The rows are grouped in 4 different ways at once. Each group adds its own fixed numbers to the row, and there is some noise. The rows also spread widely along 15 directions, which tell nothing about the answers.
In the rows, 128 means zero.
Known rows, each followed by its group in each grouping:
[170 122 164 159  85 132 174  86 131 102  86 141 110 140  83 110 121 133
 152 124 127 123 167 126 148 118 133 131 159  93 171 128 110]
Lutu q385 q160 q807
[107 161 111 185 130  88 102 157 159 115  89  82  63 140  84 129 128 143
 128 151 103 115 147 162 103 150  97 135 144 186 140 121 151]
Netov q385 q160 q262
[116 112 121  62 128 134 130 128 150 169  84 112 102 142 135 185 116 148
 112 152 123 218 125 133 177  95 179 127 145  93 177 104 121]
Lutu q924 q760 q262
[131 111 126 104 111  93 124 128 124 135  63 131 157 156 127 150  87 114
 157 169 138 181 170 176 120 131 139 101 114 123 159 107 130]
ludut q805 q760 q757
[ 80 157 105 117 138 107 166 181 165 117 152 106  55 111  51 109 125 138
 116 166 157 127 120 148 136 138 115 110 166 144 124  96 136]
solap q805 q260 q563
[ 86 146 186 110  79 152 133 113 145 160 163 145  67 147  80 163 120 113
 128  91 138 151 126 171 132 137 143 148 162  89 153 129 156]
dipuz q199 q4 q807
[ 80 104  94 104 209 140 136 136 133 122 147 196 183 147 132 150 146  95
 124 144 160 110  68 105 160 145 118  80 128  94 134 182 119]
solap q924 q260 q563
[103 133 126 111 133 119 133 124 152 116 112 138 165 156 138 146 122 108
 148 129 119 128  94 167 108 141 131  94 119 115 160 113 163]
danal q199 q4 q757
[135 144 123 215 138 139 174 112 108 115 127 134 109 108  98  80 137 102
 160 136 146  86 144  77 161 147 120 109 151 174 105 156 129]
danal q924 q611 q563
[ 84  81 112 162 167 154 151 129 175 125 114 131  83 116 129 104 178 153
 178 144 155 110  86 141 142 123 103 106 173 139 127 124  96]
ludut q805 q86 q262
[154 113 149 138  98 189 155  99  78 169 147 140 181 130 178 134 119  95
  91  66 126 150 139  89 128 143 153 138  73 141  78 178 112]
dipuz q805 q611 q757
[165 135 152 125 155 145 165 131 133 113 154 152  76 119 106 131 154 117
 111 119 121  89 118  91 134 143 140 129 162  98 173 145 100]
Netov q924 q86 q757
[143 143 171 118 133 148 119 167 103 124 205 158 158  96 170  75 124  75
  89 123 142 104 135 107 111 127 152 152  94 136  58 139 166]
Lutu q924 q760 q563
[ 97 131 107 159 110  95 111 135 147 180 108 102 141 113 136 153 103 127
 160 169 105 198 159 170 138 103 135 137 102 152 107  64 181]
Lutu q805 q260 q563
[182 137 116 156 147 149 165  99 105 138  84 123 124 146  89 131 123 134
 120 106 114 123 144  85 138 148 123 120 146 142 166 159  85]
dipuz q805 q260 q807
[ 53  61 172 117 148 140  76 107 158 161 121 181 144 161  93 151 147 101
 144 149 191 162 141 146 141 122 114 133 152  77 115 173 101]
Netov q924 q611 q757
[137 146  99 170 120 113 178 105  93 156  94 118  69 129 125 155 101 133
 187 133 128 151 136 111 164 166 132  83 175 161 177 111 106]
danal q805 q260 q807
[129 163 157 105  73 120 149 115  84 122 152 183 128 141  83 151  49  90
 145 140 161 143 178 168 160 165 143 101 132 112 157 164 165]
solap q805 q260 q807
[126 129  98 107 133  93 156 171 138 114 150  85 107 112 142  95 135 165
 107 132 135 139 102 134 102 125  97 143 110 141  69  36  91]
solap q385 q611 q563
[119 137 143 140 139 175 126 129 151 133 144 126  80  98 170 126 153 126
 127 134 111 121 120 109 171 118 178 125 142 149 144 163 158]
danal q924 q160 q262
[ 46  79 149  63 175 167  83 135 147 178 173 172 144 151 163 150 158 113
 116 104 177 169  67 130 130 134 124 120 142  89 107 153  99]
solap q199 q260 q563
[157 114 184 124 123 121  62 140 102 153 153 123  67 123 167 157 131 126
 104 122 128 124 164 143  99 142 132 169 125 138 119 155  78]
danal q385 q260 q757
[185 129 152 126 103 173 105  87 126  87 106 138 127 159  83 153 108 161
  93  99 113 102 144 146 145 121 107 158 114 109 160 212  87]
Lutu q924 q86 q262
[177 166 124  90  98 172  76  99 111 141 104 115 138 137 156 181  72 161
  93 118  67 178 168 167 156 122 165 146  82 162 173 186 170]
Lutu q805 q611 q807
[197 134 153 112 114 123 114 111 116 159  62 100 169 159 117 157 110 125
  92 104  87 192 167 112  93 110 148 152 100 118 159 109 116]
Lutu q805 q760 q563
[145 118  79 149 171 148 119 148 138  63 151 122  94 129 191 126 161 170
 131 109 111  31  59 135 108 141  82 123 105 154 104 158  68]
danal q199 q760 q757
[116  82 146 134 148 157 101  84 112 176 127 168 142 157 145 182 154 119
 116  85 134 164 110  94 154 132 122 152 121  72 117 165  81]
solap q385 q160 q262
[138 126 118 124 167 134  89 159 117 108 186 137  53 114 174 164 143 155
 108 126 138  80 100 143 127 148 105 152 125 140 113 163  73]
solap q924 q86 q262
[126 156 113 113  77 162 178 108  95 138 175 147 112 111 201 165  91 135
 165  80 109 152  96 153 169 156 146  90 109 139 148 117 151]
solap q805 q86 q563
[154  67 128 158 108 116 115 108 121 124  66 110 126 137 171 141 130 161
 161 131 150 155 158 149 114 113 108 142 105 130 114 127  43]
solap q805 q160 q262
[ 93 140 120 130 163 136 142 142 197 101 109 132  93 124  99 146 145 132
 146 169 126 108 113 174 143 122 143  87 157 130 189 146 175]
solap q805 q86 q262
[129 142 143 117 100  81 187 156 133 130 151 144  82 104 129 155 117 101
 154 162 134 147 146 150 134 127 170 119 142  83 163  59 154]
solap q805 q160 q563
[138 166 139 123 110 136 170 109 159 135 129 103  80 138  27 128 131 167
 116 100 105 161 112 103 151 120 114 151 174  94 157  60 128]
Lutu q924 q611 q262
[ 37  87 155 155 145 140 124 144 162 154 170 161 130 134  97  94 163  94
 126 129 184 131 112 119 123 122 101 145 148  98  51 123 126]
Netov q924 q160 q807
[143 102 135  93 137 140 105 119 112 158 152 147 127 111 136 123 114 144
 118 145 140 174 141 109 175 106 132 162 127 104 104 122  94]
Lutu q924 q260 q563
[119 129 163  88 142 169 162 183 156 102 150 119 138 103 147  72 152  81
  44 131 158  96 117 130  93 117 178 121 111 140 108 178 164]
solap q385 q4 q807
[156 124 183  77 142 148  91 122 104 111 138 178 173 153 143 107 106 108
 112 112 156 135 147 133  93 157 131 123 123 109 140 172 109]
solap q805 q160 q807
[101  98  85 172 126 132 196 111 128 141 127 128 113 114  89 104 122 139
 161 146 161 139 121 117 179 127 102 123 136 123  77  98  95]
dipuz q805 q4 q757
[ 87 130 107 147 155 165 124 149 126 118 199 132  77 132 112  88 149 150
 112  82 152  74  57 121 118 165  56 141 143 159  56 147  88]
ludut q199 q86 q262
[194 126 142 132 120 128  83  93 130 166  63 102 143 157 145 219 117 150
 110 108  58 179 167 154 111 110 147 165  82 122 183 133 117]
dipuz q805 q86 q262

New rows, each followed by its group in each grouping:
[ 95  86 142 144 120 135 112  93 138 203  60 112  85 150 129 196 142 129
 138 134 140 214 147 129 167 114 155 133 164 119 163 148  99]
Lutu q385 q611 q262
[131 125 116  91 131 129 173 120  86 146 147 167  98 139 102 167  99 115
 110 142 160 155 115  96 196 147 148 120 158  84 149 148  98]
Lutu q924 q611 q262
[110 137 152 121 136 115  92 117 186 169 102 123 121 127 132 161 142 138
 168 142  74 195 143 158 124 107 154 140 140 109 185  53 179]
ludut q924 q160 q757
[ 83 146 138 102 111 124 192 110 171 143 134 172 136 149  60 161 122 103
 152 135 110 165 108 141 172 117 155 107 156  46 186  67 195]
ludut q924 q160 q807
[158 113 118 119 145 143 103 135 129  68 100 150 160 124 183 130 102 129
 128 172 142  89 160 181 141 119 143 107  82 155 151 209 128]
solap q924 q86 q807
[116 151 135 180 146 159 116  99 170 174  88 104 141 109 137 121 145 126
 169 118  80 173 135 134 126 112 148 122 140 167 159  96 205]
Lutu q805 q4 q807
[104  96 111 171 103 128 175 110 132 186 128  96  56 110 106 146 139 158
 160 126 143 176 122 102 172 107 118 146 158 116  92  64  77]
danal q805 q260 q262
[183 114 157 162  47 138 173  80 117  73  83 135 105 147 109 163 104 139
 165 118 127  93 171 161 149 122 132 115 121 101 190 173  79]
danal q924 q260 q757
[187 111 177 108 124 118 104 124 115 135  85 110 141 116 172  85 107 129
 129 152 130 164 191 144 117 120 156 140 121 159 138 109 116]
dipuz q385 q86 q262
[ 95  89 116 111 142 150 139 123 128 168 118 123 147 141  90  79 121 133
 104 130 181 183 112  83 167 106 113 142 140 116  53 111  95]
Lutu q199 q760 q262
[146  79 162 176 122 130 130  91 120 128 123 173 148 129 133 127 132  95
 166 147 158 105 160 127 152 112 126 136 120  95 105 157 105]
danal q199 q86 q757
[ 82 113 157 160 113 138 158 161 177  84 140 111  61 121 103  82 174 129
 143 122 185  68 107 159  84 133 100 118 164 146 107 138  97]
solap q199 q611 q563
[129 138 163 100 152 119  95 162 143 162 135 105 103 104 144 107 132 115
  96 152 122 167 146 138 106 127 160 149 139 148 129  98 158]
Lutu q385 q4 q757
[154 137 109 119  85  98 204 124 128  94 117 127 155 131 158 120  96 140
 180 126 112 124 118 167 122 124 127 100 108 116 153  44 138]
dipuz q199 q260 q807
[143 113 129 172  65 140 149  71 102  95 134 139 146 147 121 100  95 174
 204  83 138 117 135 164 130 155  54 129 111 134  87 101  72]
dipuz q805 q611 q757
[178 165 110 120 167  92 115 159 144 115 104  93  54 122 114 151 129 160
 120 151  83 119 142 126 109 144 130 132 155 156 205 104 104]
Netov q924 q260 q757
[ 97 147 134 140 131 102  89 161 115 101 162 144 114 129 151 107 107 119
 165 140 151  99 126 179  81 184  91 109 135 183 107 129 153]
Netov q805 q611 q262
[101 150 140 152 182 119  72 127  75 184 129 152 151 140 118  91 102  74
 133 131 164 171 158  86 140 182 111 112 143 186  80 155 149]
solap q385 q760 q563
[159 111 121  66 125 196  92  96  98 142 132 144 124 123 228 161 103 164
 107 107  97 168 120 136 193 129 164 132  94 144 154 194 115]
Netov q385 q86 q262
[107  52 120  84 121 145 120 142 140 129 151 130 135 116 188 148 135 141
 101 154 163 140 109 159 147  86 141 158  78  88  66 136  73]
danal q924 q4 q757
[154  88 167  95 166  85 116 167 147 134  89 124 172 149 130 127 150  87
  62 164 146 134 161 138  63 106 151 154 100  99 116 118 107]
dipuz q385 q611 q807
[ 76  94 105 163 110  98 131 125 149 164 109 114  90 136 159 196 139 135
 174 137 144 161 121 173 130 120 119 124 121 121 120  93 108]
solap q199 q611 q757
[157 132 138  63 200 116 147 161 159 109  94 113 133 137 113  84 142 119
  91 164 135 123 111 105  98 133 153  96 161 128 175 103 113]
danal q199 q86 q757
[145 146 132 141 105 129  60 111 125 169 109  83 110 141 139 141 119 171
 118  87  63 186 148 146 107 130 102 178  98 167 113  92 124]
ludut q385 q160 q563
[131 122 132 145  89 124 191 105 133 132 104 108 129 151  75 123 121 140
 139  99 136 159 114 122 129 122  94 131 141  98 129  68  88]
Lutu q924 q86 q563
[ 78 166 138 133 120  81  97 171 120  86 155 138 117 160  93 109  93 105
 138 148 162  94 123 183  83 187  80 107 136 158 102 130 139]
danal q924 q160 q563
[ 90 143 112 146 119 151 164 134 134 140 118 101 133 101 144  54 108 123
 141 147 147 160 132 123 160 143 137  89 140 201  95 115 171]
Lutu q385 q611 q757
[119 103 154 102 116 144 116 127  81 150 169 170  88 108 186 144 103 114
 152 147 176 152 133 139 178 143 157 134 148 114 126 164 109]
Lutu q924 q4 q262
[147 142 154 111 224  67  89 166 152 145  96 124 126 152  63 100 148 109
  86 172 120 138 154 104  76 146 121 150 165 119 147  87 123]
dipuz q385 q160 q807
[ 91 102 126  94 175 109 129 167 211  68 126 138 111 132 100  92 166 156
 147 177 147  98  89 165 113 100 106 117 161  92 139  77 126]
Netov q924 q760 q262
[102 138 144 114 138 111 118 169 137 135 148 144 177 134 102 121 110  74
  80 155 141 136 148 144  97 131 144 133  95 131  88 140 196]
Netov q805 q611 q262
[ 80 152 128 116 171 129  74 134 184 151  28  89 133 154  89  96 122 133
 136 171 120 197 149 153 130 131 139  83 175 196 184 134 182]
Lutu q385 q760 q563
[144 109 154 102 161 100 178 173 166  93 104 121 144 110 162  79 156 105
 139 172 145 108 124 143  83 117 158  97 142 125 160  73 124]
dipuz q924 q86 q563
[159 102 134  92 138 103 136 148  96 120 194 167 169 122 150 119 110 115
  95 143 141 122 119 114 123 121 123 165  79  68  50  87 102]
danal q805 q160 q262
[198 114 189 110 120 118 112 149 132 146 112 115 121  98 192 136 133 101
 102 149 105 149 197 131  96 100 193 159 101 130 161 116 131]
Netov q924 q86 q757
[ 69 112 124 158 132 130 134 126 155 128 131 127  75 150 147 178 151 132
 170 114 138 107  76 167 120 152  98  97 156 128 148 128  95]
danal q924 q86 q757
[134 120 127  91  76 124 167 129  97 130 155 135 125 161 190 187 116 127
 113  57 109 141  78 141 108 147 122 127  94  89 127  98  97]
Netov q385 q760 q262
[119 102 104 158 146 166 199 146 161 122 146 112  69 111  96 143 187 136
  75 112 144  88  86  89 154  99 123 147 127  99 101 153  69]
solap q924 q86 q563
[130 124 135 113 138 127 112 118 170 137 127 119 167 128 125 131 142 150
 108 130  86 160 124 149 127  93 129 164  91 107 103  71 162]
dipuz q385 q611 q262
[146 142 131 119 140  64  91 158  85 137 135 141  93 157  95 158  87 103
 105 163 154 127 157 134 120 154 115 151 128 121 102 130 105]
danal q199 q760 q262
[158 154  73  98 172  83 162 159 148 141  90 104 183 142 119 177 117 121
  72 157  74 160 113 126 103 110 152 123  82 112 152  68 168]
Lutu q805 q611 q807
[122 102 193 115 125  81  92 140 170 100 126 157  92 126  77 117 133 121
 169 199 162 122 178 177 123  91 131 152 160  74 134  88 124]
danal q924 q760 q563
[112 105 100 115 143 134 131 133 154 144  65  84 136 123 151  97 118 162
 144 162 139 185 131 149 134 116 125 100 135 174 130 101 109]
Lutu q805 q86 q563
[136 113 158  77 176 163  70 106 105 168 172 194 113 148 158 181 137 123
 123  96 118 152 106 105 138 156 132 139 143  80 157 167 100]
Netov q805 q760 q757
[107  95 152 104 113 186 124 109 165 123 128 153 200 143 118 125 125 120
  95 121 136 144 114 160 139  91 136 134  90  93 104 173 156]
Lutu q805 q86 q262
[ 86 111 112 103  99 113 125 132  95 128 206 181 126 136 149 147  93 129
 141 124 143 139 102 161 172 136  93 144  96  84  58 100 126]
Netov q385 q760 q563
[ 85 127 140 105 100 145 191 134 150 120 156 166 132 128  98 136 118  88
 103 146 152 126 114 148 167 120 162 104 130  81 128 150 175]
Lutu q385 q611 q757
[175 162 114 134  84 127 152 164 117  57 139  94  62  92 139  90  99 158
 113 156 123  77 167 158 133 130 136 137 108 191 128 151 123]
Netov q924 q611 q563
[171 171 162 141  66 169 163 103 128 105 170 141  82 121 102 134 113 148
 118  80  87 106 138 137 139 130 136 155 129 103 154 134 149]
Lutu q805 q160 q807
[150 125 121 164 191 140 105 123 176 123  73  89 168 130 142  62 173 159
 126 117  81 126 122 107  89 116 105 137 121 174 122  90 125]
dipuz q385 q160 q807
[164 133 172 107 161 101  57 152 128 109 108 129 105 154 101 136 112 122
  96 164 139 106 174 170  71 149 119 142 137 145 153 169 101]
danal q805 q86 q807
[140 142  81 161 200 125 113 134 137 135 115 127 105 141 165 184 167 141
 126 115  85  98  68 108 118 149 115 123 135 146 166 147 120]
Lutu q199 q611 q262
[136 141 118 144  74 124 112 129 109 131 204 112  29 112 158 191 112 187
 135  99 100 119 125 177 144 134  97 186 100 128  89  92  83]
dipuz q924 q611 q757
[166 122 100 165 165  77  76 126  73 140 150 155 111 105 177 145 102 143
 176 178 122 129 169 133 164 144 105 160 104 153  92 111  97]
dipuz q924 q611 q563
[112  96 109 152 178 109 130 154 141 151 129 119  50 112 133 128 165 137
 133 155 161 126 122 100 136 134 118 140 164 128 109 117  62]
solap q199 q160 q757
[156 135 166  73  92 128 143 134 151 136 100  91 169 145  60  92 105 134
  59 127 118 195 173 119 116  93 151 172 100  98 109  77 126]
dipuz q924 q160 q563
[131  91 112 127 129 155 154  84  58 141  96 148 138 146 191 113 101 125
 172 111 173 147 117  96 174 183 117  66 152 161 138 184  46]
danal q385 q260 q757
[ 79 111 100 171 163 121  85 116 117 135 157 180 143 128 186 170 128 111
 172 146 139 110 114 165 155 155  98 110 100 144  96 170 144]
solap q385 q611 q757
[184 143 102 125 124 102 157 130 114 130  81 100  61 146 111 203 110 147
 104 132  94 138 145 125 140 142 139 129 135 124 207 135  76]
Netov q924 q86 q757
[143 147 153 135 104 125  95 105 138 159  69  94 126 132 129 128  98 140
 142 136  98 196 174 160 133 119 144 133 132 168 163 102 167]
Lutu q385 q86 q262
[150 119 177 144  79 165  98  79 143  96 145 171 173 129 112 131 110 125
 130 115 105 111 160 183 145  97 122 168  80  84 117 172 166]
Lutu q385 q4 q757
[ 82  82  89  90 172 169 140 129 170 133 135 149 112 153 103 167 163 156
  91 123 137 136  62 111 170 105 116 132 131  70 116 158  89]
Netov q805 q760 q262
[134 161 148 132 113 105 107 159 114  71 190 126 114 117 100  46  91 141
 142 138 155  78 141 155  94 165  71 135 130 170  68  94 113]
danal q924 q260 q757
[165  99 111 106 179 186 116 115 103 141 117 132 184 122 191  81 128 135
  87 113 136 139 111  75 146 127 130 127 100 160  93 183  84]
Lutu q199 q86 q757
[159 160 118 159  91  99 175 118 137 144  76  94 113 128  89 141 108 132
 143 138  85 177 166 117 145 113 153 136 126 132 164  58 162]
ludut q924 q160 q262
[ 91 172  93 138 144 143 184 191 162 123 152  93  65  80 149 123 138 108
  95 161 125 109 110 137 153 128 175  94 128 189 136 140 191]
solap q924 q86 q563
[154 144 139 158 105 116 126 132  89 132 208 158 121 130 116 157 115 113
 106  82 110  93 131 118 111 141  88 184  90  99  75 117 111]
Netov q924 q260 q807
[112 164 131 150 118 143 118 139 148 123 118  99  86 130 134 132 120 134
 127 119 105 117 128 174 126 153 130 111 132 193 151 151 170]
dipuz q385 q86 q262
[113  90 144 102 122 146 133  90 155 128  86 148 159 170  39 110 124 133
 112 141 157 164 137 113 170 100 123 136 139  66 124 149  97]
danal q199 q160 q563
[119 136 117 113 168  89  92 162  93  98 126 170 142 147 125 131  79  87
 122 199 174  95 158 158 133 165 126  94 128 159 131 198 128]
danal q924 q260 q807
[200 106 157 124  98 163  98  69 101 138 124 146 176 115 185 114 101 164
 161 113 100 164 181 138 150 105 136 166  78 131 108 118 114]
dipuz q805 q611 q807
[139 143  80 121 173  79 127 130 107 125 100 126 139 158 100 105  95 158
 159 140 134 143 105 117 118 166  66 108 161 145 140  68  84]
Lutu q199 q260 q807
[136 161 119 118  90  72 155 154  67 102 205 175 106 114 153 147  66 100
 157 152 156 106 139 165 144 166 120 121 104 119  99  98 147]
solap q199 q611 q563
[165 115 129  60 118 100 151 190 152  91  99  63  78 112 100  99 111 154
  57 195 157 141 157 155 114  92 161 156 126 129 122  98  83]
danal q924 q4 q262
[133 127 163 122  91 122 109 152 144  72 128 142 122 144  71 115 100 124
 111 161 157  84 177 205 100 128 112 136 113 133 125 185 128]
dipuz q805 q260 q563
[120 125  99  64 143 169 141 144 139 120 149 106 114 125 147  94 126 168
  99 107 125 141  71 131 131 134 121 127 122 144 116 113 102]
ludut q199 q4 q757
